The first 4 rows are patterns. Each new row is the sum of 2 different patterns, raised or lowered, with some noise. Before adding, each is slid sideways (what falls off one end comes back at the other) and multiplied by a number that may be negative. Names go in the order of the patterns.
Known rows, each followed by the names of its patterns:
[  4.4  -1.7   0.4  14.5  -3.4  -4.7 -13.9  12.1 -22.4  -1.9 -12.6  11.2
   8.5 -25.3 -10.2  14.6  -4.9   5.5   9.8   1.4  -6.2  18.2  -1.3   4.4
   4.0  -9.7   5.3   0.5 -11.3   2.6   4.3] -> sifa
[  6.4   4.5   6.3  12.9 -13.5   9.2  -0.1   0.0  -7.5 -14.4   9.4  20.2
  -6.6 -15.2   1.4  -8.1 -14.1 -15.0  -0.1  11.2  11.7  21.8 -16.8  -4.9
   8.7  -5.9   6.6   5.8   4.1  14.9   4.9] -> tavan
[-21.0   5.3   1.3 -10.4  19.5  -6.6   4.2   1.4 -14.4  11.5 -12.3  24.6
  16.6   2.4 -18.5  -0.4  -6.8  -9.7   8.4   5.4 -16.7  12.8  -4.5   5.0
 -13.6  -4.1  17.8  13.3 -12.4  13.7 -11.2] -> Pul
[-17.0  12.7   3.9 -16.5 -10.4  14.5  -8.7   1.3  10.4   1.2 -22.3   2.0
  -0.9  -9.0   3.9   4.7  22.1   0.2 -10.7 -21.5  -0.4   7.1  27.1  13.7
 -19.2   1.0 -10.4  11.6   8.0   5.4  -1.6] -> Dud

New rows, each followed by the names of its patterns:
[-19.5  -9.4 -12.3 -17.2 -23.3 -28.9  -9.7 -32.3 -25.8 -26.6 -13.0 -19.5
 -36.6 -37.8  -2.9 -35.9 -11.9  -3.5 -20.1 -12.6 -18.6 -46.3 -11.0 -14.3
 -22.0  -3.4 -21.6  -1.8 -37.9 -39.3 -29.5] -> tavan Pul
[  0.9 -16.8   3.4  -4.1  -3.7  -6.2 -13.6   4.7  -9.3  -8.7 -16.4  -4.3
  -6.4 -10.6 -10.5   5.1   9.2  -9.2 -16.7  -8.2  -0.7  12.9   2.7   4.2
   3.9  20.9  -4.0  -8.6  -8.0 -24.1  13.3] -> sifa tavan
[ 7.4 13.5 -3.2  9.4 15.1 16.8 18.0 -2.2 11.0  3.4 10.5 30.7 10.3 14.3
  5.6 28.5 29.8 -2.9 -8.5 29.4 23.6 14.9 28.0 27.4 15.5 16.4  5.0 -0.5
 -2.2 31.2 31.7] -> tavan Dud
[  6.9  -5.1   0.9  -5.6 -11.9   4.1  -0.2  -9.8  22.0  -5.2   5.6   4.5
   0.2  17.4  -8.6   5.8  15.4  13.0  -6.5   7.0   7.4   6.4   7.6   0.5
 -12.4  -2.5  10.4   9.1  -8.5   4.5   9.0] -> tavan Pul
[  2.9   7.0  11.9  12.6  -2.3  -0.3  11.7   8.0  22.0   3.7  37.2  10.6
  13.5 -10.4   3.2  33.0  31.3   5.9   4.0   6.4  -2.9  14.7  18.5  -1.5
   9.8  -2.7  13.6  18.8  -2.3   3.9  25.5] -> sifa Dud
[ -6.6 -27.0  -3.0  -6.0 -32.4 -34.7  -3.4 -15.4 -15.2 -10.5  -4.5   6.6
 -18.5 -26.1 -16.4 -38.5  -3.7 -13.9 -21.6  -9.8 -32.8 -17.2 -14.6 -17.6
 -29.8  -2.8 -17.5 -10.8 -36.1  -8.7  -2.9] -> sifa tavan
[  5.1  28.3   5.4   0.1  22.5   6.2   9.4 -15.1  12.6  42.1  18.9 -13.1
  24.1  -7.2 -20.6   4.1  12.3   8.4  37.0  20.0   1.9   8.3   2.5  16.6
   3.1  38.5  29.3  23.1  -4.7  15.1   5.8] -> tavan Pul
[  5.7  -8.3   9.9  16.7  -4.5   2.5  13.1  -5.5   7.6  10.9 -17.4  14.5
  -4.8  18.0  24.3   3.1  -6.4  13.4  -0.3  -4.3   7.9  10.1  -5.9   3.5
   4.9  12.0   7.5  -6.8  35.0  15.3   6.7] -> sifa Pul
[  5.0   1.4 -41.1 -17.8 -21.6  -9.1 -13.6 -16.8 -19.2 -35.6 -15.2 -13.9
 -31.7 -21.4 -11.9 -14.3 -15.8  -0.4 -24.3 -44.7  -0.7 -14.2 -36.3 -11.7
 -16.6  -3.2 -19.6 -24.8 -50.2 -18.6 -14.5] -> sifa Dud
[  4.6 -11.5 -11.9 -15.4 -12.5  22.0  -5.2 -28.9 -26.4 -15.2 -10.9  10.4
   3.0 -38.3 -10.6 -23.0  -3.6   1.1 -10.1 -12.5 -19.4  -2.5 -10.5 -27.2
 -19.4   1.0 -27.4  -9.1   0.5  -2.2 -36.8] -> sifa Dud
[  0.3  -7.1 -10.0   0.4   9.7  -0.2 -10.3 -14.5   7.3  -3.5   6.2  -7.0
  -4.1 -19.8  -9.9  -6.5   8.2   4.6 -22.7 -19.8  13.9  -5.2  -7.7  -1.0
   3.6 -12.0  10.6   0.3  -0.9 -11.6  -9.6] -> sifa Dud
[ -1.9  -1.0  19.2 -10.0  -5.0  -8.3   8.2   5.1   5.9  16.5  10.6   1.3
   6.9 -11.0  10.3   0.8  -8.5  15.9   1.5  25.2 -21.6  16.0   5.3  27.9
  -5.4   1.2  34.1   8.9 -12.5  19.3  -8.9] -> sifa Pul
[  1.7  14.8 -16.7  -8.5   1.4  -5.4  -8.6  25.9  -6.3   2.5   6.5 -13.2
   4.9 -21.7  15.3  17.1  14.4 -11.1  -4.1 -21.3 -15.1  17.3   2.3  -4.1
   1.0  -7.9  -0.6  -8.7   6.9   3.7   5.6] -> Pul Dud
[ -7.5 -11.1 -10.9 -18.2 -11.2 -16.8  -4.1 -10.8 -11.8  -6.8  -2.8 -27.6
 -11.2 -14.8 -17.0 -23.3   3.8 -16.3 -14.1  -1.9 -18.4 -17.4 -25.4 -14.1
  -7.0   1.3 -11.7 -18.3 -40.6 -22.7   4.2] -> sifa Dud
[  9.0  11.2  22.8 -10.0  13.0   4.9  -2.6  24.2  18.0  -1.1  26.3   9.9
   5.0   9.2  29.1  16.7  -7.7  21.3   3.2   1.8 -17.4  -8.4  23.1  41.0
  -0.9 -14.1 -12.5 -12.4   5.7 -10.5  12.9] -> tavan Dud
[-18.7 -23.9 -17.4  11.9   3.2  -0.7  -7.3 -22.8 -15.9  -2.7  19.8 -14.3
  -3.0  15.1   0.9 -18.7  12.2 -11.4 -10.8  -6.3  22.1  -3.4 -11.7  -1.4
  -0.9 -14.1 -16.5   6.7   2.1  13.6   1.5] -> Pul Dud
[34.1 32.9 32.0 21.3 13.1 21.3 22.7 31.6 30.0 27.9 17.9 21.3 17.5 24.8
 31.6 17.5 22.1 28.4 39.1 14.4 31.1 26.8 24.7 33.1 34.0 15.0 30.1 39.0
 24.7 27.8 21.1] -> tavan Dud
